There are 11 hidden switches. A switch that is on adds its own fixed numbers to the row, and there is some noise. The rows also spread widely along 14 directions, which tell nothing about the answers.
Some rows, each with its switches (1 for on, 0 for off) after it:
[ 29 -19  -1 -18  20  15   4 -11  -7 -22  -9  -8  11  16  26  16  -1  -5
 -18  35  17   6  -2   6  24  -3  -3 -19]
0 0 0 0 0 0 1 0 1 0 0
[-14 -13   3  26  19  23   8  24  27  12 -19   3   1   0 -73  21  -1  25
 -43  14 -17  49  -3   1   8 -16 -28  22]
0 0 0 0 0 1 1 0 0 1 0
[-16   8 -33  21 -12  -1   5  14  12  -5   0 -15  22   1   3 -54 -30  33
   1  -8  32  11  23  28  31 -14 -19  13]
0 1 0 0 1 1 0 0 1 0 0
[  9 -44 -16  27  11 -25  14   2   4  11  -1  -4  -1 -16 -30  -4 -13  -2
 -11 -37 -11  -5   6  18   1 -13  -9  64]
0 0 0 0 1 1 1 1 0 0 0
[  6 -29  16 -29  18  30 -14 -30  19 -40 -19 -30  -8 -24  52   0  -3   8
   1  56  27   4 -27  31  22  39   3 -31]
0 0 1 1 1 1 1 1 0 1 1
[ 12  13  18  10 -25  -1  13  -4  35  -3   6 -22 -21 -29  13  25 -12 -20
  42 -29  -3  -5 -17 -10  -8  11 -10  27]
0 0 0 0 0 0 1 0 0 1 1
[  2   0   8   5  -8   0  21 -27   1 -10   3 -19  -1 -16  16  29  21  -9
  -5 -16 -14  -6   3 -24   9  10   4  17]
1 1 1 0 1 1 0 1 1 0 0
[-40   8  -4  19 -42  26  58 -11 -49  29  -5  -2  30   2  -5 -38  16   7
  24   0  27   6 -14  16  60  36  -2   4]
0 1 1 0 1 1 1 1 1 0 1
[ 17  33  -7 -11 -24  36  52   1 -30  -2   7  10  21  27  31  -6 -37 -10
  28  54  50  -1 -19  13  35  10  -1 -27]
0 0 0 0 0 1 0 1 1 1 0
[  0   3  12  -8  -3  23  17 -16   8 -14   0   1  12  15  19  49   5 -37
  27   3  -8  -9   5 -13  17  28   0  -4]
0 0 1 0 1 0 0 1 0 0 0
[ -7  -5  -5 -25  20   5 -24  26  42   4   3 -40   5 -32  16 -16   3  25
  20 -25  55   9 -17  31  19  11  11  12]
0 0 1 1 0 0 1 0 1 1 1
[-12 -13 -17 -15   3 -16 -12 -10  -5  11  -5  -8   4   3  32 -18  32 -21
  18 -10  37 -14   6   2  33  29  15  -3]
0 0 0 1 1 0 1 1 0 0 1
[  4 -44 -29   8  -2 -25  15 -24 -28 -38  -7  -6 -10  17  22  -4   4 -16
 -21  17 -16 -17  21   5  41  -6   1  21]
1 0 1 0 1 0 1 0 0 0 1
[-15  30  -6 -18 -49  -4 -11 -30  -1  15  21 -38 -10 -14  15  -9  33   3
   1  -2  10   5  23  -6  20   1  21 -18]
0 0 0 1 0 1 0 0 1 1 1
[ 14 -21  13 -31  -3  -5  -5   4 -13  22  -3 -15   4  -3  12 -17  39   0
  26 -27  19   2 -19  14  41  10  19 -11]
1 0 0 0 0 1 0 0 0 1 0
[ -5  -6  -1  38  -6  -2  13  -8   8  21 -23 -10  12   8 -18 -39 -30  16
  12  15  -1  11  26  35  10   3 -19  12]
0 1 1 1 0 0 0 0 0 1 1
[  6 -14   5 -13 -19  -9  -8  15  20  26  -9 -14 -17 -14 -24 -17  24   2
   2 -21   5  31 -16   6  54 -16  -2 -10]
0 0 0 0 0 1 1 0 1 0 1
[ 20  -1  12 -29  33  37  -3  28  19 -36 -17 -26 -14  -2   6  50   3  13
  -1  11  30  21 -23 -13   8   8  -4  -5]
0 0 1 0 0 0 1 1 0 0 1
[  3   3 -15  22 -11  -2  39  10 -37  17   3 -18  16  -1 -18 -13  14  21
 -13 -32  19  15   6   0  19 -10  -7  40]
0 0 0 0 0 0 1 1 1 1 1
[ 23  16   9   5 -51  12  46 -21 -14  35  19  -8  -4   8 -13  13 -10 -21
  33  -6  -9  12  -6  10  34  -7  13   7]
1 0 0 0 1 0 1 1 0 1 1
[  0 -20   1 -22   2  -1  -7 -22  11  -1  15 -23  11 -11  21  26  38 -19
  -9 -27   4  -4   0  -1  20   6  15  14]
0 0 0 0 0 0 1 0 1 0 1
[ 18  -1 -14  19   1 -36  -1 -28  12  48 -14  19  26   6  21 -48  -3 -17
 -10  21  17  -2  31  10  20  -5 -11  -7]
0 0 0 0 1 0 0 0 0 1 0
[ 56   5  46  13 -12  -4  12 -19   9  29 -30  -9 -12 -14   3  -8  -3  -3
  16  17  -5  25 -10  -1  10  -1 -18 -32]
1 0 0 1 0 0 0 1 1 0 0
[ 13  29  -5  10 -18  -4   8  -8  -7  14 -19  -5 -17  18  -8  11   4  -2
  -6  39   8  13  32 -33  15  -6  -6 -20]
1 0 1 0 1 0 0 0 1 0 1
[ 20   5  -5  -6  28  -2 -39  -3  27 -26 -38 -11   3  31  58   3   6 -12
  19   7  26 -10  40 -17  -8  23 -13 -25]
0 0 0 0 0 1 0 1 0 0 1
[ 30  13 -14 -15 -27 -29  28   1   7  22  30   3 -25 -22   4   9 -20 -30
  22   4  23 -15 -29  -8  25 -21  16  17]
1 0 0 1 1 1 0 0 1 0 0
[ -4  -6   1  -1  16 -27 -20  -2   4  11 -18 -17  -2  -3  17 -10  52  -1
   4 -30  12  -3  16 -28  10  15   4   2]
1 1 0 1 0 0 0 0 0 1 0
[-26  17  10  -1 -75  17  35 -46 -28  42  26 -15 -27  10 -26  13   5 -36
  46  21 -19  -9  -5  10  28  23  40 -12]
1 1 0 1 0 1 1 1 1 1 1
[ 30 -22  29  19 -26  13  40 -29 -12  15  -7  -8  -6   3 -32  11 -25 -10
  18  15 -32  17 -12  21  28  -8 -13   3]
0 1 0 1 1 0 0 0 1 0 1
[ -3 -33 -25  -5  -3  -2  -8   2   7 -59   1 -24 -11  12   3   7   8  13
 -32  -6 -23  19  18   4  47 -24 -10   8]
1 0 0 0 1 1 0 1 1 0 0
[-10 -22  19   7  21  26   7 -31  -3   1 -30   5  40   3  64 -32   6 -12
  30  38  48  -9 -19  32  19  71 -14 -18]
1 0 0 0 1 0 1 1 0 0 1
[ 23   4  21   2 -12   0   5  -6  -4  19 -13 -20  -7  -5  -5   6  17   4
  19 -19   3   6   5  -7   0   8  -6   5]
0 0 0 1 0 1 0 0 0 0 1

New rows. What belongs after each?
[ -2  13  17 -23 -11  37   6  11   7   9  -3 -24   2  -5 -19  28  25  15
  12 -17  12  30  -8  -4  30  11   4  -8]
0 0 1 0 1 1 0 1 0 0 1
[ 57   3  -5  10 -23 -13  16 -21  -6   6  -7 -11 -27  21   3  11 -44 -22
  26  22  -5  -6  27   6   4 -18   1  -2]
0 0 0 1 1 0 1 1 0 0 1
[-21 -10   5 -13 -20   8  11   3  -2  44 -12  14  -6   5 -16 -10  11 -28
  44  19  23  -3 -23  14  51  32  11 -16]
0 0 1 0 1 1 1 0 0 0 1
[ -1  16 -11   2 -29  15  33   2 -26  28  11   0 -10  29 -37  10 -13  -7
  20  28  14  11   2  -1  38  -8  12  -4]
1 1 0 1 1 0 0 0 1 0 1
[-20  -4   2   9  -4   2   6  -9 -14  22 -20  -5  26  19   8 -41  27   2
  12   0  17  13  15  11  43  21  -6 -25]
0 1 0 1 0 0 0 1 1 1 0
[  3 -20  10  15   3   6   9  -7 -13 -11 -27 -20   7   6   4 -14   2  15
   8   0  -1   4  15  13  13  11 -15   6]
0 1 1 0 0 0 0 0 0 0 1
[-10   7  -8  21  -8  23  18 -17 -10  20   0 -13  21  22 -29   3  -7  12
 -22  21   2  19  30  11   8  -6  -3   7]
0 1 0 0 0 0 1 0 1 0 1
[ 12  -7  22   1  -5  11  -4   0  27  17 -11 -15  -8 -19 -14   4   1   7
  16  -6   3  18 -16  11  13   9  -7  -1]
1 0 0 0 1 1 1 0 0 0 0
[-30  30   5 -23  10  49 -28 -43  28  25  21 -21  53  19  10  41  50   2
 -48  31  17  27  41  -2   0  15  23 -29]
1 0 0 0 0 0 0 0 1 0 1
[  4  15  -6 -12   6  25  29 -10  23  -2  31  -5  20 -10  13  43 -22 -18
   3  11  30  -5 -21  -2   6   1   5  25]
0 1 0 0 1 0 0 0 1 0 1
[ 39  -5  15 -15  15 -10   8 -11   6  -2 -17 -13  -8 -26  33   4  11  -4
  -1   5  28   0 -25 -22  19   2  -6 -13]
0 1 0 0 1 0 1 0 1 0 0
[-15   8  -6 -24 -13  13  -2  -3 -12 -25   3 -24 -43   5  -8  30  17   2
  -2  42  17   1 -10 -29  16   9  17 -18]
1 1 0 1 0 1 0 0 1 0 1
[ 14   7  11 -13 -13  12   2  14   9  14  -6 -29 -13   6 -25  33  18   3
  14 -25  -5  21   8 -11  25 -11   8  -1]
0 0 1 0 0 0 1 0 1 1 1
[-13   3  -3 -10   0  13  25  -4 -53 -14 -18  -7  -3   8  11  11  45  11
 -15  37  25   0  -9 -37  33  26   2 -17]
1 0 1 0 1 1 0 0 1 1 0
[  5  19 -15   7  -5 -11 -25   0  21  10 -17 -27 -20 -13   5 -39 -25  30
  13  22  44   1  25   6 -11   3  -5  -7]
0 1 0 1 1 1 0 0 0 0 1
[ 32 -27  14  -3  -5 -27  -8 -22  -8  19  -5 -36 -30 -23 -13  16  36   3
 -11 -27 -12   5   5 -13   8 -10  12  16]
1 0 0 1 1 0 1 0 1 0 1
[-16 -10  26  -4  -1  23   7 -17 -20  34 -30  -5  49   8  20 -27  59   2
  11 -11  23  14   1  12  46  46  -4 -29]
0 0 1 0 0 1 0 1 1 0 1
[  7 -35   7  13   0 -11   8 -49  -7  13  -6 -27  -3 -19   6   2  -3  -9
   4   2 -12 -21  13  17  -3  16  12  26]
0 1 1 0 1 0 1 0 1 1 1
[  9  12   6  24 -22 -12  17 -41  19  14  -8 -14 -15 -37  13  -9 -21  -5
  -9  45   5   3   2   0  -1   7 -10   3]
0 0 1 1 1 0 1 0 1 1 1
[  3   1   3   1   0   7  28  -3  15 -17  11  -7  21 -23  32  11  10  -3
  -9 -10  23   4 -32  -5  16   8 -16  27]
1 0 0 0 0 1 0 0 1 0 1
[-36   7 -16  26  -7  10   9  -2  -4 -13 -28  13   8  38   0 -21 -16  -9
  11  50   4   0  33   2  25  20 -20 -20]
0 1 1 0 0 0 0 0 0 0 0
[-27  -6 -31   5  18 -15  -8 -15   6  14   1 -12  11  -9  14 -26  21  10
 -35  19  40  -1  14  -3  15   9   9  15]
1 1 0 0 1 0 1 0 1 1 1
[16 18  5  4  5 18 22 12  0 15 -1  4 15 18 -9 24 -5 -7  8  6 22 12 -2 -9
  6 -1 -5  4]
1 0 0 0 0 0 0 1 1 0 0
[ -4 -21  13 -12  -3   9  -1   5 -10   6 -15 -12 -19 -13 -14 -13  -7   2
  26  35  24  -6 -17  20  16  22   4 -15]
0 0 1 0 0 0 0 0 1 0 0
[  1  10  -9 -25  18   3   7  21  -4   5   6 -12  25   0  35  -7  31   6
  23 -32  58  -1 -17  -9  39  16   9   2]
1 1 0 1 1 0 0 0 0 0 0
[ 30 -14  10   1  -9  -4  16 -27  -9   8 -11  -6  15  17  33 -13  -8 -20
  23  14   5  -4   7  21  27   6  -5 -14]
0 0 0 1 0 0 0 0 1 1 1
[ -3 -15 -22 -21   2   6  11   8   1 -44   4 -20  20   4  58  -6   3  -4
  16 -16  26 -14  -6  17  49  11   3   6]
0 0 1 0 0 1 1 0 1 1 0
[-10 -20 -17   0 -33 -48 -11 -20 -24   1 -15 -11 -34 -20  39 -72  11  -9
  32  20  27 -33  -1   6  36  24   6 -15]
1 0 0 0 1 1 0 0 1 1 0
[ 12 -13  18  -3  33  14 -27 -20  13 -11 -38 -19  -5  10  21   9   6   1
   0  44  16   1  14  -6  -7  27  -7 -38]
0 1 0 1 0 0 1 0 1 0 0
[  5  39   2   8 -26 -13  -2 -14 -12  12 -14 -31 -34  -7   8  19  24  -6
  17  -3  12 -10  36 -44 -21  17  11  -2]
0 0 1 1 0 0 1 1 0 0 1
[ 14   6  -4  -8   0 -10  27  19  -8  25 -14  18 -18  39 -25  24  11 -33
  20  14   2  12  -5 -30  53 -11  11 -17]
1 1 1 1 0 0 0 1 1 1 0
[-11  18  -1   4   2   9  13 -20  13  11  21  -7  12  -4   2  40   0 -22
   2   8  12 -15   8 -17 -19  12   9  19]
0 1 0 1 0 0 0 0 1 0 0
[-31   1 -32   4 -20   5   2 -11  12 -21  17  -2  10  19  18 -17 -21 -15
   0  37  15  -4  20  26  28   4  -3   3]
0 0 0 1 0 0 0 0 0 0 1
[ -9  -3 -21  12 -26  -9  26  14 -26   7   8  -2   4  14  -1 -26 -11  -2
  32 -10  21 -13   1  18  30   5   0  20]
1 0 0 1 0 1 0 0 1 0 0
[ 25 -32   3 -22  22  10   4  14   9 -34  -7 -23  22 -12  23  -3   6  23
 -20 -14  14  19 -16  24  46 -16 -12   3]
0 0 1 0 0 1 0 0 1 0 0
[-22  -1  11  36 -33  -1  22 -26   0   8   6 -14 -31 -22 -39   9 -18  -6
  10  22 -19  -9   0  -1 -28  12  -5  36]
1 1 0 0 0 0 0 0 0 0 1
[ 34  -8  10  -7 -17  -7  33 -22 -26   7   9  -8   7  10  37  14   9 -37
  37 -21   3 -20  -9   1  28  11  15   4]
1 0 0 1 0 0 1 1 1 0 0
[ 13  15 -13 -17 -24  -2 -20 -25   5  -1   0 -24  -4  10  45 -25 -11  -9
  18  32  34  -8  30  18  20   2  12 -36]
0 0 0 0 0 0 1 0 1 0 1
[ 15 -26 -13  -1   7 -12 -28 -32  -6  -6  -9 -35 -16  -7   8 -10  -8  13
 -20  32  15 -11  35  16 -13   0   8   1]
0 0 0 0 1 0 1 0 1 0 1
[ 24 -50  37   9   6  -1  11 -46 -16  18 -14 -31   2 -22 -30  32  36   6
 -25 -25 -55  12  10   8   3   4   4  19]
0 0 1 1 1 1 0 1 1 1 0
[-30   3  -6  20 -24 -21 -22   2  28 -32 -27 -28 -37 -12  31 -22  10  -3
  39  -8   0 -10  18 -13  10  31 -14   3]
1 0 1 0 0 0 1 0 0 1 1
[-15 -18  20   5  -8  13  19  -7 -26  -3 -16   2   1   4 -10   8  33 -10
   9   8  -7   3 -14 -11  22  27 -13  -5]
0 0 0 0 0 0 0 0 0 0 0
[ -5 -43  -1   8  18 -11  17 -17 -39 -13 -24  -5  19   4  19  -2  41  -7
 -10  -6   4 -15   6  -8  30  28 -10  17]
0 0 1 0 1 0 0 0 1 0 1
[  9  -5  -8   4  -9  -4  16 -12 -27 -47 -31  -6  -4  26  66 -14  10 -13
  17  32  16 -15  13 -12  39  25 -15 -22]
1 0 1 0 0 0 1 0 0 0 1
[  1 -33  -7  10  -2 -15   2 -45 -15   7  -2 -19   2 -12  15 -12 -11 -10
  -4  24  -3 -28  25  26  -3  15  13  16]
0 0 1 0 1 0 1 0 1 1 0
[-34  18 -20  11 -30  -1  21  11 -21  18   2  12 -20  16 -11 -13 -21 -22
  58  40  38 -26  -4  -5  16  35   5   1]
1 0 0 0 1 0 0 0 1 1 0
[ -9  13  18  31   1  36  -4   3  30  33 -21 -10  17  18 -44   4 -22  16
  18   4  -4  28  26  19 -10   9 -19  -4]
0 1 0 0 0 0 1 0 0 0 0
[ -6  -9   1   7 -34  -5   3  -4 -18  -8  -2 -51 -29 -25 -34 -25   8  50
 -15  -8 -14  21  15  16  20 -22   6   7]
1 1 1 1 0 1 0 0 1 0 0
[ -6  -1 -20 -40  -9   1  -5   1   2  36  15  10   3  16  11 -17  -4 -36
  33  34  56 -12 -17  28  45  14  31 -24]
0 0 0 1 0 1 0 1 1 0 1
[-24 -20 -20  25  10  -3  23  10  -4 -39 -17  15  -8  11   1  28   2 -23
   1  15   2 -14 -10 -33  13  24 -30  34]
0 0 0 0 1 1 0 0 1 0 1
[-16   0  17  31 -29  -3  21 -21 -32  39 -28   2  10  19  -7 -20  28 -17
  33   1  -9   0  17  -6  24  35 -10 -16]
0 0 0 1 0 0 1 0 1 1 0
[ -6   9 -20 -19   2   0 -14  -3 -11 -43  -8 -25  -4  15  48  22  27  -3
  13  -9  18 -24  34 -33  11  23   6  -6]
0 0 1 0 1 1 0 0 0 0 0
[  4  11  31 -16   3  27   1 -10  -8  24 -16 -13  26   5  28   5  46   0
  27 -14  33   7  -9  -6  11  44   5 -20]
1 0 0 0 0 1 0 1 0 0 1
[-28  18 -12  23 -23   0   4  11 -14   8  -6 -27  -5  -6 -22  -8  31  23
  -5 -26  15  11  24 -20   4   7 -10  21]
0 0 0 0 0 0 1 0 1 0 1
[ -3   2  -8  24 -36 -12 -19 -37  24 -18 -11 -25  -8  15  21  -1   6 -12
  -6  -3 -41   9  56  -5  17  -6 -14 -12]
0 0 0 1 0 1 1 0 1 0 1
[ 16  -8  35  -5  16  19  16  -9  30  22 -21  31  11  28  -9  50  14 -57
  25  11 -20  14 -22 -21  33  16 -11 -25]
0 1 0 0 0 0 0 1 0 0 0
[ 69 -10  14  -4  13  -7   1 -21   0  -1 -25 -25 -27  -3   5   2 -38  13
   1  44  13   8   3   7  -1 -20  -6 -18]
0 1 0 1 1 0 0 0 1 1 1
[-35  10  -7  16 -17  20  36   3 -24   4  -8  -1  14  -2 -10  -5  14   9
   3  13  18   8  -4  -7  30  27 -11   8]
0 0 1 0 1 1 0 1 1 1 0
[ 25 -12  16  41  -2 -40  -4  -9  20  -1 -47  -8 -26 -20  14 -27  -5  -5
  15  -2  -9  -2  11 -19 -10   8 -42   8]
0 0 0 0 0 0 0 0 1 1 1
[-32 -27 -22 -28 -19 -15 -23 -14 -25   3   7 -27  -1 -10  17 -55  43   8
  -2  -4  28  -9  10  25  46  15  26 -16]
0 0 0 0 0 1 0 1 1 1 0
[ 36  13  11 -21 -12  -8   6 -10  -6 -11 -12 -33 -44 -37  22  -7  -8  13
  14  24  36  -3 -16 -15   6   3   8 -15]
0 1 1 0 1 0 0 1 0 0 1
[-21  -3  -5  10 -19  17  15  21 -22 -22 -18 -11   6  24  -4  -3  29  11
  15 -22   2  14   8 -12  44  12 -22   0]
0 0 0 0 0 1 0 0 1 0 1
[-13  11   6  11 -28  24  28   7   8  23  10  -2  -9   1 -49  13 -34  -2
  22  33  -2  15 -10  22  14  -1   2   9]
1 0 1 0 0 0 0 0 1 1 0
[-14  -9 -21  10  -5 -16   1 -15   8   3   9 -10  13   4  11  -7   8 -13
   0 -10   0  -7  26   5  19   3  -1  18]
0 0 0 1 1 0 0 0 1 1 0
[ 38  54  -2 -20 -17   5  15 -36  51  50  39 -23  53 -31  57  -3  -7  -6
 -16 -14  41  16  11  21  17 -27  19   0]
0 0 1 0 0 0 1 0 1 1 1
[  5  -5  -6  21 -20 -36  -4 -23  40  15  -9  16   5  23  26  -8   0 -55
  23  -2 -23  -5  25  -4  35  -2 -12  -5]
1 0 0 1 0 0 0 0 1 0 1
[ 23   9 -16   1  26 -23  14 -10  32  23  -2  16 -10 -20  11  -1 -25 -21
 -20  45  45  -2 -18 -15  -4  -9  -4  16]
0 1 0 0 1 0 0 1 0 1 1
[ -8 -10   3  15  -4 -19   2 -22  -1  12 -23  -3 -11  -6   8   6  20 -20
  15   7  -5 -17  14 -20   2  31  -4  11]
0 0 1 1 1 1 0 0 0 1 1
[-45  -7  13 -17 -13   2 -17  15  12   4 -19 -16 -16 -24   4 -11  50  -6
  36 -13  27  -5 -25 -13  32  49   1 -11]
0 0 1 0 0 1 0 0 1 0 1
[ 36  -7  -7   4   3   1  26 -15   5 -44   1 -10  -1   9  22  30 -13 -11
 -33  22 -13  16   5  -9  20 -27 -18   8]
0 0 0 1 0 0 0 1 1 0 1
[-20  26  -7  -2 -27   8  12 -31  22  27  30  -7  -4 -18  -9  24   0 -26
 -14  29   7   3   2  -5   1   1  17   3]
0 0 0 0 0 0 1 1 1 1 0
[ -4  -7 -12 -12 -20  -2  -4 -18  -9 -24   9 -27   6   6  35   8  24  -8
  12 -26   2 -13  22  -5  27  10   5   5]
0 0 0 0 1 1 0 0 1 0 1
[-10  -5 -34  26  16 -23 -18  -5 -61   3 -25 -33 -26  30 -32 -20   2  36
 -19  32  22 -22  75 -17 -39   2   9  12]
0 1 0 1 0 0 0 0 1 1 0
[  2  -7  16  -5 -24  12  -6  -7  27  -1 -15 -18  -7   1  30 -13  -9 -15
  59  -1   9   1 -15  26  36  29  -6 -24]
0 0 0 1 0 1 1 0 1 1 1
[  9 -50 -14 -10  19 -17 -20   5   3 -16  -8 -16 -12  16  -7  -7  -2  -8
   1  -2  -4  -4  15  24  24 -10   4   6]
0 0 0 0 0 0 0 1 1 1 0
[ -6 -27 -23 -13  16   2   0 -39 -51  25  12 -18   8  31  -9  10   8 -12
 -11  33  23 -32  34  17  -8  10  43  12]
0 1 0 0 0 0 1 0 1 1 1
[-29  -5 -27   0 -25   4 -10 -22  21 -16  19 -24  14   0  19 -22  12   6
 -24   6   3  19  24  25  49  -7   2  -1]
1 0 0 0 1 0 1 0 1 0 1
[ 11  22  12   6 -17   1   1  -8  30  15  -7 -24 -12 -27   2  -1   3   9
   9  -5  15  20  -3  -9   6   5 -11  -2]
0 0 0 1 1 1 0 1 1 1 1
[-20  -9 -14   9  11   1   3   4  -5  -1 -17  -3  30  16  26 -34  20  12
  11 -13  26   1   9   4  37  23 -10   2]
1 1 0 0 1 1 0 0 0 1 0
[ 12 -43   7   6  -6 -13   9 -31 -21  25 -29   1  24  16   5 -45  30  -2
  -4  -7 -15  14   9  23  63   1  -9 -16]
0 1 0 0 1 1 0 0 0 1 1
[ -1  25  -1  12 -33  23  20 -19  -6 -12  -2 -25  -2   9   9  -4 -10  11
  10   9  -4  12  20   2  13   2  -4 -12]
0 1 0 0 0 1 1 1 0 1 0
[ 14 -25  35 -13   5   7 -19 -20 -14   0 -31 -37 -22 -21   0  -5  21  18
  13  23   9   3  -1  13  -3  27   4 -21]
0 0 1 1 0 0 0 0 0 0 1
[-18  31 -11  -8 -34  17   2 -20 -12   2  16 -27  12  25  -3  32  36  -5
  -9  -8 -14   9  56 -19  16  -4  17  -6]
0 0 1 0 0 0 0 0 0 0 1
